The rows are grouped in 4 ways, from coarse to fine. Each group lies inside one group of the grouping before and may be the whole of it. The rows also spread widely along 11 directions, which tell nothing about the answers.
Some rows, each with its group in each grouping after it:
[ -9  38  13  10 -10  10  -2  -2 -12  -4   9  -9  -4  13  -8  -7  -3   2
  -9   2   0  16   0]
pumen pepa Z_829 Z_907
[-20  23 -35  -8  26  19  22   5  -7   1   6  39  -1  -7   1  12  10  -5
  16  12  -3  10  -9]
tirof Vate Z_121 Z_345
[-20  12   8 -23 -45  20  19  -9   0   2  48  -3   6  25  25 -18 -19  -7
  -3 -18 -17  30  23]
pumen sebe Z_500 Z_361
[ 37 -33  17  34   2  -8 -35 -10  11  -8 -25   7  -2   1 -14  -4   2  14
 -14 -12  11 -33   7]
pumen sono Z_229 Z_167
[-25   0 -30 -13  24  -8  22  37  23  -7  28  16  -8  15  13  26  18 -17
  30  28  -9  -5  23]
tirof Vate Z_981 Z_330
[-13  -3 -20  10   3  27 -14  13   9  -7   3  19 -36   4  -2  -3   9  12
   1  31  -1 -52 -14]
tirof gile Z_452 Z_585
[  5  14  33   4   4 -30  -4  39   2   7  -5 -43 -29  12 -10 -15  31   1
  -4  29  -4  12   6]
pumen pepa Z_859 Z_2
[-18  -2 -29 -24  22  13  24   3  -6  14  -4  27 -21   3  38   5  23 -30
  11   1 -21   6   4]
tirof gitod Z_876 Z_621
[ -9  34 -30 -17  -8  33  14   3   0 -12  14  20  -9  -5 -15  -9 -12  36
   6  29  -7  -4 -25]
tirof gile Z_452 Z_516
[ 16 -24 -21  -2   5   6   3   1   1  -7 -10  18  -2  -2   7 -26  -1   2
   6  12  15 -24 -10]
tirof Vate Z_424 Z_790
[-20  -7   7   1   8  14 -12  -3   2 -13   3  24   2  -1   1  15 -12 -11
  -2  -4  15 -21  16]
tirof gitod Z_734 Z_216
[ 16 -15 -31  10   5   5   7   3  12   3  10  27   1  -3  -4  -5  16   9
  12  -2  -1  -4   1]
tirof Vate Z_981 Z_995
[  2   4   0  19 -26   1  -8  -3  26  11  52  -3  -8  32   1  21  21  -1
   0 -39 -33  24  50]
pumen sono Z_321 Z_273
[-34  20  -7 -39  27  18  18  16 -16   7  -5  22 -26  -5  16   2  13 -17
   3  18 -10   6  -1]
tirof gitod Z_734 Z_553
[ 19   3  16  17  17  19 -22 -19 -24  20 -15  31 -16 -16 -25 -24  23  11
 -24 -34   9   2   1]
pumen pepa Z_717 Z_868
[  4  -2  -8  18  15 -21  12  29   9   9  -6  -2 -19   0  -2  -2  39   3
  11  26 -14   2  -8]
pumen pepa Z_859 Z_704
[ -1  17   3  23  -4  18 -14  -4   1  12  10  15 -17 -12 -27   9  28  22
 -10 -14 -12  13   0]
tirof gitod Z_974 Z_639
[  6  -6  -4  11  10  -6  10  22   3   1  -2  14  -3  -8 -15 -18  16  22
   5  30   2  -8 -19]
pumen sebe Z_500 Z_975
[ -7  24 -19   5  24  19  -4  26   6  21  15  20 -54   7 -23   6  53  23
   3  16 -36  -5   2]
pumen sono Z_321 Z_119
[ -7   2  -8   6  34   3 -18  20  -3  -4 -10   1 -37  26  16  -2  12 -36
   0  23  14 -47  11]
tirof gile Z_452 Z_585
[ 25 -31 -26  19  -2  26 -15   3   9  -1  -5  26 -29   6  -6 -34  12  28
  -2  16  -5 -54 -15]
pumen sono Z_229 Z_167
[  4 -32  11 -18  28  -1   3  14 -13  -2 -10  27  -3  -4  12 -31  -9 -15
  -1  12  26 -29   7]
pumen sono Z_321 Z_119
[-13 -13 -23  26  13   2  30  22  -7  13   8  38  -1 -23   2 -22  27   3
  17  26   6  -5 -30]
pumen pepa Z_859 Z_704
[-27  -5  19   1  -7   4  -6  41   8 -21  40 -17 -10  24   4 -21 -16 -16
   7  38  32 -34  25]
tirof gitod Z_974 Z_639
[ -7 -24   1  11 -11   9   3  11   2   3 -12  13 -21 -12  13 -17  12  14
   0  26 -11 -22 -28]
pumen sono Z_229 Z_167
[-15   9  13  -3  29   7  -6  15 -13   0 -20  20 -20  -6 -10  -1  12   3
  -6  26   4 -20 -13]
pumen sebe Z_500 Z_361
[ -7 -33 -12  22 -19  -2  17   7   5  -3 -13  14   8 -24  19 -13   1   7
   8  25   3 -12 -40]
tirof gitod Z_734 Z_553
[ 31 -12 -27  45 -19  18   1 -24  -9  22   5  23  -3   0   2 -39  23   7
  -6 -29  -6  -1 -16]
pumen pepa Z_859 Z_2
[  7  27 -15   3 -10  20   9 -12 -15   2 -12  15  -3 -19 -12 -17  -3  28
  -6  11  -2  13 -40]
tirof gile Z_452 Z_516
[ 20  21 -28  30 -10  19  -2 -21  -9  -6  -6  13   7   0  -9 -14 -10  15
  -3   0   8  -5 -30]
tirof gile Z_452 Z_585
[-23  -5   9   1  10 -15  -4  41  23   0   8 -17 -35  11   7  25  35  -7
  10  33 -16 -11  17]
tirof gitod Z_876 Z_621
[ 27 -11  -2 -17 -26   4  15  -6  -8  22 -17 -10 -24  -4  18 -49  22  16
 -11  -3 -27  20 -21]
pumen pepa Z_859 Z_2
[ -8  12   8  32   4  -5 -11  12  -1  -5  -8  -9 -10   0  -7  12  14  -2
  -1  18   6  -6 -11]
tirof gitod Z_876 Z_621
[ -6   7 -10  39   2  -7  12  26  10  24  22  16 -10 -28 -27   9  56  25
  12   9 -12  32 -15]
tirof Vate Z_121 Z_345

New rows, each followed by its group in each grouping:
[ -9 -13  -9  -5  14  -3   2  13  21  -2  36  20   3  15   5  20  12 -21
  14 -14   5   1  50]
tirof Vate Z_121 Z_345
[ -5   2  25   0  -7 -12   5   9 -17   4  -4 -23  -8  16  26 -28   0 -33
  -6   5  10   6   6]
pumen pepa Z_859 Z_2
[-12  -6 -14   1   0  10   1  15  13  -2  -3  15 -21  -7  -2  10  18  15
   8  23 -13 -15 -14]
tirof Vate Z_981 Z_995
[ 31   9  28  10 -10 -31  12   4 -26   9 -41 -41   1  -4  14 -40   4  -2
 -12  17   1  38 -36]
pumen sono Z_229 Z_167
[ 10  15  -5  -2  -8 -16   4 -20  -3 -24 -50 -31   9  19  35  20 -23 -20
  -1  13 -12   8 -20]
tirof gitod Z_876 Z_621
[ 20  -9 -18  31   0   4   0   2   5  17  10  15  -8  -8 -10 -11  34  12
   2 -12  -5   8  -3]
tirof gitod Z_876 Z_621
[-21   4   5 -20  -6  31  -2  -1  -9   0  35  23  -5   9   6 -14 -12 -16
  -3 -15  16  -3  27]
tirof Vate Z_981 Z_995
[ 10  10  24   6 -26  -7 -17 -10   5  -8 -27 -30  -7  -4  -7   9  -1  21
 -14   5 -11  17 -17]
tirof Vate Z_121 Z_345
[ 10  10   5  14  30 -14   1  23 -17  14 -26   2 -20 -21 -19 -18  38   7
  -1  24  13   9 -26]
tirof Vate Z_424 Z_790
[ 31   5 -25  -5 -31   8  18 -25  -8  13  -2 -11   1  10  24 -33   4   0
  -3 -22 -19  39 -12]
tirof Vate Z_121 Z_345
[ -5 -37   6  12 -25  -1  11 -25  -7 -14 -42  18  23 -23  37 -11 -27  -4
  -5   8   7 -15 -43]
pumen pepa Z_829 Z_907
[ 12 -14   1  71 -19  -5 -14   2   6  -4   8   0   8   4 -10 -15   9   8
  -1   2  15 -20 -15]
pumen pepa Z_717 Z_868
[ 10 -32  10  16   1  -8  -8   4  14  10 -15  22 -10 -19 -10   5  28  24
  -6   0 -14  -9  -8]
pumen sebe Z_500 Z_361
[-31 -11 -11 -37 -10  25  26   6  -7   4   4  22 -17  -9  36 -17  -2 -10
   4  18 -13  -1 -12]
tirof gitod Z_974 Z_639
[ -2   0  15  36 -12  -7 -14   0   1 -31 -31  -9  13  -3  -7   3 -25  16
  -3  34  17 -30 -35]
pumen pepa Z_717 Z_868
[ -8 -31  48 -15 -38 -33  22  -9   6  -5 -35 -10  30 -41  23  10 -13  16
  -7   0 -13  46 -25]
pumen pepa Z_717 Z_868
[  9  29   1  -5  47  -5 -15  -8 -21 -24 -26   7  12  19  -8   9 -22 -31
  -1   1  39 -12  16]
tirof Vate Z_424 Z_790
[  0  -9  11 -17   0  -1   4  32   7 -12  14  -6 -11  11  -1 -27  -8  12
   5  36   9 -18   7]
pumen sono Z_229 Z_167
[ 12 -11   8  22  36 -15 -12  30   2  -2 -26  10 -20 -10 -22  -4  25  15
   2  36   9 -29 -14]
pumen sono Z_229 Z_167
[ -3  22   3  21   3   0  -6   9   4   4  -7   1 -19  -3 -21  11  27  20
  -3  11 -17   4 -10]
pumen pepa Z_859 Z_2
[ -8  27   4  26 -15  20 -17  -3  -2 -15  15  -4  -5  28 -11  -2 -14   7
  -7   9   3 -19   0]
pumen sebe Z_500 Z_361
[ 22  26  -3  12  18   6 -14 -12   8   2  24  23   8  11 -40  16  16  17
  -5 -41  -4  23  43]
pumen pepa Z_717 Z_868
[-39   8 -35  -9 -38  47  24  -5   0   3   8  29 -24 -20  17  -6   7  30
   9  28 -34  -1 -52]
tirof Vate Z_424 Z_790
[-16  -9  -7  51  -8   3   9  19  20  25  64  36   2 -11 -21   9  49  12
  12 -23  -9  22  24]
pumen pepa Z_717 Z_868
[-19   1  23  65 -41  -4  -8   2  -6  -7  -3 -22   2   1  12 -10  -3  -4
  -6  19   8  -9 -37]
pumen pepa Z_717 Z_868
[ 12 -20  -8  -7  46 -13  -6   4   6  -2 -26  31  -2  -9  -2  20  17 -14
   6  -4  11 -12  17]
tirof Vate Z_121 Z_345
[ -6 -10  -7   6 -14  -5  23 -13  -3  13 -19  15   2 -15  28   4  17  -7
   2  -8 -26  23 -21]
pumen pepa Z_859 Z_2
[-15  36   1  61 -27   0 -13   2  11  -5  32 -15   4  12 -22  27  15   8
   4  -2  -2  20  -1]
tirof Vate Z_424 Z_790
[ -4  -7 -14   9   5  -3  20  25   1   7  12   8  -6  -8   5 -16  20   1
  13  24   4   4 -12]
tirof gitod Z_876 Z_621
[-25 -19   0  25 -16   6 -22   9  26  -6 -13   3 -33  -2   9  39  22   8
   1  19 -25 -34 -12]
tirof Vate Z_981 Z_330
[ 18  -6  -2  15  12 -39   9  17  16 -19 -14 -19  22   7   3  15  -2  -6
  15  22  12   7   3]
tirof gitod Z_876 Z_621
[ 23  14 -11  20 -45  21  13 -28 -21  12  -9  -8  -3   1  16 -45  -3  19
 -12  -8 -21  27 -43]
pumen sono Z_229 Z_167
[ 28 -16  12  61  -6  -2 -24  -5  -5  13   2   6  -4  -1 -19 -27  25   6
 -14 -22  16 -10  -1]
pumen pepa Z_717 Z_868
[-16 -13 -17  14   0  15  10   9  -3  16   8  23 -27   3  24 -18  29 -14
   3   7 -13 -16  -8]
pumen pepa Z_829 Z_907
[ -5  21   5   0  20  16 -27  -4  -8   2 -11   7 -36  14  -3  11  13 -14
 -14  -5  -1 -21  14]
tirof gile Z_452 Z_516
[  8  20 -43  14  21   2  17  25  -3   0  18   3 -14  25   7 -24  13 -16
  18  31  10 -15  -4]
tirof gile Z_452 Z_516
[-26 -12   1 -25  -2  13  17   7 -10  22 -11  11 -34 -13  38  -9  27 -18
  -2   6 -24  11 -11]
tirof gitod Z_876 Z_621
[ 30  22   1   2 -14  18  -1 -20 -15  18  -2   5  -6 -17 -26 -26  17  36
 -18 -26 -10  41 -12]
tirof gitod Z_876 Z_621
[ 15  30   2  40  29   6 -10   6 -22  18  19  20  -5   4 -34 -24  30  -4
  -8 -17  23  11  13]
pumen pepa Z_829 Z_907
[ -6 -11 -28  -8  -9  29  16 -12  -1  15  21  32 -10   0  23 -12  13  -8
   4 -21 -16   7   7]
tirof gitod Z_876 Z_621
[ 14  13   2  27  -3   1   1 -29 -16 -13 -19  18  35 -10 -11  -3 -24   6
  -6 -14  20  10 -19]
pumen pepa Z_859 Z_704
[  8  -9 -41   4  -3  11   9  14  19   3  12  14 -21   6   2  -6  24  17
  15  18 -20 -13  -9]
tirof Vate Z_981 Z_330
[ -6   9  36  -6  -7  13 -23 -18  -7  -7 -27   9  -8 -10 -15  10 -10  23
 -24  -5  -6  -4  -9]
pumen sebe Z_500 Z_361
[-24  11 -10   7  -3  22   5  16   6 -15  70  19   9  36   1 -16 -17 -20
  12   0  25 -19  45]
pumen pepa Z_829 Z_907
[ 20 -10 -18  32  16 -20   8   9   4  10  12   8  11   6   3  -6  25 -22
  12 -11  14  15  14]
tirof Vate Z_121 Z_345
[  0  34 -38 -25  25  27  12  14   5  -8  43  25 -12  35 -12 -13   3   3
  13   7  -3  -7  37]
pumen pepa Z_829 Z_907
[ -4  35 -28  12   2   3   9  -7  11  -5  18  12  12  14  -7  38   8  -2
  14 -12 -16  31  13]
tirof Vate Z_981 Z_995
[ 18  22  17  38 -22  -7  -1 -13 -21   2 -27 -21   6  -5  -2 -20  -2  11
 -13   6  -2  26 -41]
pumen sono Z_229 Z_167
[-4 -3 -9 -7  0 -7 21 15  7 -9 19 13 19 -8 -4 -6 -3  7 16 15 14 16  2]
tirof Vate Z_424 Z_790
[-17 -10  28  16   4   7 -12   1  -7  -3   5  24   3 -10  -3   3  -6  -7
  -7  -4  18 -12   9]
pumen sono Z_229 Z_167
[-22  17  -2 -32  18  23   8   9 -13   5  -3  28 -21 -16  -7  -5  12   9
   0  14  -1   6  -7]
tirof Vate Z_424 Z_790
[-11  -4  22  15   3   9 -34 -12   3 -40 -35  13  14 -13 -19  28 -38  15
  -9  21  31 -44 -17]
tirof Vate Z_121 Z_345
[ 18  10   2   9 -13  18 -17 -22  -2   1 -17   6 -11  -9 -17  -1   6  27
 -17 -15 -12   6 -11]
tirof gitod Z_974 Z_639
[ -3 -18 -20   5   6  12  -2  -5   6  -8 -10  31   0  -6   8   9  -1  -2
   7   4   3 -23  -7]
tirof Vate Z_981 Z_995
[ 10 -30 -16  -7  -9  18   6  22  -4  16   5   7 -37  -4  13 -59  23   9
   1  26   3 -25 -20]
tirof Vate Z_121 Z_345
[ 16   6 -39 -61  -3  20  31   1   4  12   4  15 -27   2  18 -30  12  19
   5   7 -33  19  -3]
tirof gile Z_452 Z_516
[ -8   1  57   6  -6  -9  -9   9 -24  -3 -36 -14  -5 -26  -5 -19  -8  10
 -20  25  17   5 -32]
pumen sono Z_229 Z_167
[ 11   3   4  -6  21 -17  15  -1   0  27   3  23   8 -27 -13  14  40   1
   1 -33  -9  61  19]
tirof Vate Z_121 Z_345
[  4  -5 -14  42 -29   3   0   7  19  -9  34  -2   5  20  -1  -5  -2  13
  10   8  -6 -11  -1]
pumen sono Z_321 Z_119
[ 13 -26 -23  -8  -7  10   6   2  21   5 -14  23 -23 -11   1  -6  26  37
   3  10 -35 -14 -16]
pumen pepa Z_717 Z_868
[ 35  -2  -9   4 -37   6  -8 -11  18  -8  10 -20   0  16  -8 -18  -6  31
  -7 -10 -13   7   6]
tirof gitod Z_734 Z_553
[ -3 -22 -24  59 -30  24 -11   8  21  14  27  26 -22 -18 -20  -5  40  38
   5   7 -13 -21 -26]
tirof Vate Z_121 Z_345
[  3   6 -39   7   5   9  19 -11   8 -17  39  35  35  27  10   8 -26 -14
  20 -17   5   1  29]
pumen sono Z_321 Z_273
[ -9  -5 -11  13   8  -5   0  26  26  -5  38  11  -6  28  -3  15  17  -4
  14  10  -8 -16  34]
pumen sebe Z_500 Z_361
[ 24  18  -3  21  16 -25  20  -3 -16   0 -20   3  29  -8  -6 -13   3  -2
   3   2  15  35 -18]
pumen pepa Z_829 Z_907
[  7  11 -28  30  24   8  -3  14  -1   4  -4  19 -17  -2 -18  -2  29   9
   6  17   2 -16 -15]
tirof gitod Z_734 Z_553
[ 19 -12  20  44 -14   2 -42 -39   2 -12 -16  -2   6  26   8  11 -12 -22
 -22 -44  11 -25  25]
pumen pepa Z_829 Z_907
[ 11   2  -1 -31  -2  23 -12 -26   0 -14 -10  19   3   2  -4   1 -23  11
 -10 -19   3  -3  14]
tirof Vate Z_121 Z_345
[-14  15  38  -5 -12  -2   0  14 -13  -3   8 -15  -3   0  -5 -22  -7  -1
  -9  13  15  10   3]
pumen pepa Z_859 Z_2
[ 20  30 -21   8  36 -15  -1  24  18 -24   3   1  10  12 -40  23   6  22
  15  28   9  -1  14]
tirof gitod Z_974 Z_639
[ -5  13 -22 -11   8  27  -9 -18  -2   9 -31  24 -39  -8   2  18  30  14
  -7  -3 -36  -3 -20]
tirof Vate Z_424 Z_790
[ 12  29   7   9  -2  42 -27 -11 -24  14  13   8 -40  17 -22 -37  11  15
 -24 -17  -4 -11   4]
pumen sono Z_321 Z_119
[  7 -18  16   4  13 -22   2   8  15   6  -4  15   4 -12  -4  21  22   5
   2 -11 -11  19  19]
pumen sono Z_229 Z_167
[ -4  11  16   4  13   0 -22  -9   0   7 -32   2 -32   9   2  27  27  -5
 -17  -8 -30  -4   4]
pumen sebe Z_500 Z_975
[ -4  -2 -19  37   4  17  -4  18   2  -6  14  28  -2 -15 -28 -13   8  24
   9  27  22 -28 -24]
tirof Vate Z_981 Z_330
[  7  16  21  -9  10 -34  12  -3  -1 -13 -42 -10  23  -9  -1  25  -7   6
  -2  13  -9  34 -15]
pumen sebe Z_500 Z_975
[ -3   1 -26  28 -38  13   3 -19  13 -10 -23   4  -1 -10  11  21   0  25
   4  13 -30   0 -49]
tirof Vate Z_981 Z_995
[ 23   5 -27 -35   1  25  -3 -18   3   1 -14   6 -28  18  12 -10   6  10
  -7 -10 -28  -4   9]
tirof gitod Z_876 Z_621
[  7 -23 -20   7 -21 -10  31  -2  20  21  31  17   9   3  29   3  27  -6
  14 -27 -35  41  19]
pumen sono Z_229 Z_167
[-17 -15 -10  16  -4   4  -9   2  17 -15 -10  14  -6   0  12  30   0  -4
   8  14  -6 -28  -8]
tirof Vate Z_981 Z_330
[ 15  18  -2  50 -29 -21  11   4   5  -2  13 -23  20   8  -6  -3   3  15
   6   8  -9  33 -20]
pumen sono Z_321 Z_273
[  7  18  -8  49   3  -9  -3 -18  -5   1  -6   7  13  11   3  24   7 -14
   1 -19  -8  16  -4]
pumen sono Z_321 Z_119
[  6  10   3 -37  11   3 -10  -3  11 -14   0   3  -6  14  -9  14  -5   6
  -2  -8  -3   5  33]
tirof Vate Z_424 Z_790
[ 41  -7  -7  -9  22  -4 -33 -17  16 -20 -32  -1  -7  22 -11  16  -6   5
  -8 -12   3 -25  26]
tirof Vate Z_121 Z_345
[ 19   8   2   6 -16  10   5  22   6  36  35   3 -34  -8 -34 -38  55  50
  -8  -2 -31  32  -1]
pumen sebe Z_500 Z_361
[ 34 -16  19  16 -14  10 -22 -35  -3  -8 -11  23  23 -14 -25 -10 -23  31
 -20 -35  13  -1   1]
pumen sono Z_321 Z_119
[ 16 -58   0  41 -31 -11   4   6  20  19  -2  17  -4 -24   6 -21  32  28
  -1   3 -16 -10 -28]
pumen sebe Z_500 Z_361
[-18 -11  30  18  32  -4 -13  37  -7  17  -2  18 -35 -18 -19 -12  44  -1
  -7  21  15 -21   2]
pumen pepa Z_829 Z_907
[ 10 -13 -35  19 -26  13  17  -3   6  -6   7   9   0  12  21 -25  -8  13
  11  18 -15 -16 -29]
pumen sono Z_321 Z_119
[  6   6  -6  23  19 -15   5  11  -6  12 -19   7  -9 -17  -9   1  36   2
   4  11   1  17 -21]
tirof Vate Z_424 Z_790
[  7  -5  -9 -12  -3   7   3 -20  17  -9  -5  30  13  -7  -6  21  -3  23
  -1 -18 -18   9  11]
pumen pepa Z_829 Z_907
[ -7  -3  -8   1 -12  23  12  13  -5 -14  22  22   7  -3  -5 -36 -23  21
   7  31  17 -20 -17]
pumen sono Z_229 Z_167
[-17  -9  -1   5   0   1   4  -3   5  -2  -1  14   0  -1  22  20   4 -21
   3  -5  -5   1   8]
tirof gitod Z_974 Z_639
[  8 -13  -4  17   1  21 -19  -7 -12 -11 -16  19  -7  -5  -8 -27  -9   8
  -7  11  29 -40 -20]
tirof Vate Z_424 Z_790
[  2 -18  -2 -30  -3   0  -8 -13  23   6 -21  10 -25  -2  17  37  23   3
  -5 -22 -43   9  19]
tirof Vate Z_981 Z_330
[ 56 -40   3  40  11 -20 -21   6   2  14 -21   0  -7 -10 -18 -38  32  11
 -11 -11  21 -16  -4]
tirof gitod Z_734 Z_553
[ 17  10  19 -23  -1   2  -2   1  -6  32 -11  -4 -40 -10 -11 -19  47  21
 -19 -18 -35  35   7]
pumen pepa Z_859 Z_2
[ 33 -27 -15  52 -10 -16 -10 -17  18   6  -3   8   9  17   9   5  21  -6
  -1 -27 -13  -6   8]
pumen sebe Z_500 Z_975
[  7   4   8  37  11 -15  -5  30   6   2  21  -4  -6   7 -25 -13  24   5
   6  16  16  -7  10]
pumen pepa Z_859 Z_704
[ -1  -8   0   0 -12  10  10 -21  -7  -5 -28  25  12 -23   7  -3 -10  18
  -5  -1  -8   6 -31]
pumen pepa Z_717 Z_868
[-23  32  -1   3  21  -5  18  68  -3  20  33 -18 -52  14 -10 -22  51   5
  14  57 -17   8  -5]
pumen sono Z_321 Z_119
[-13  17 -18 -52   9  35  15  -5  -8  -6   4  28 -12  -2   5  -7 -12  11
   1   6  -9   4   4]
tirof gitod Z_876 Z_621
[  1  -4  28   2   0   6 -13   3 -23  -4 -32  -7 -19  -3   7 -38  -6  -3
 -18  21  19 -24 -24]
pumen pepa Z_829 Z_907
[-23   0 -18  47   9  13 -16  12  12  -3  12  27 -18   0 -12  25  27   0
  10  13   3 -33  -5]
tirof Vate Z_424 Z_790
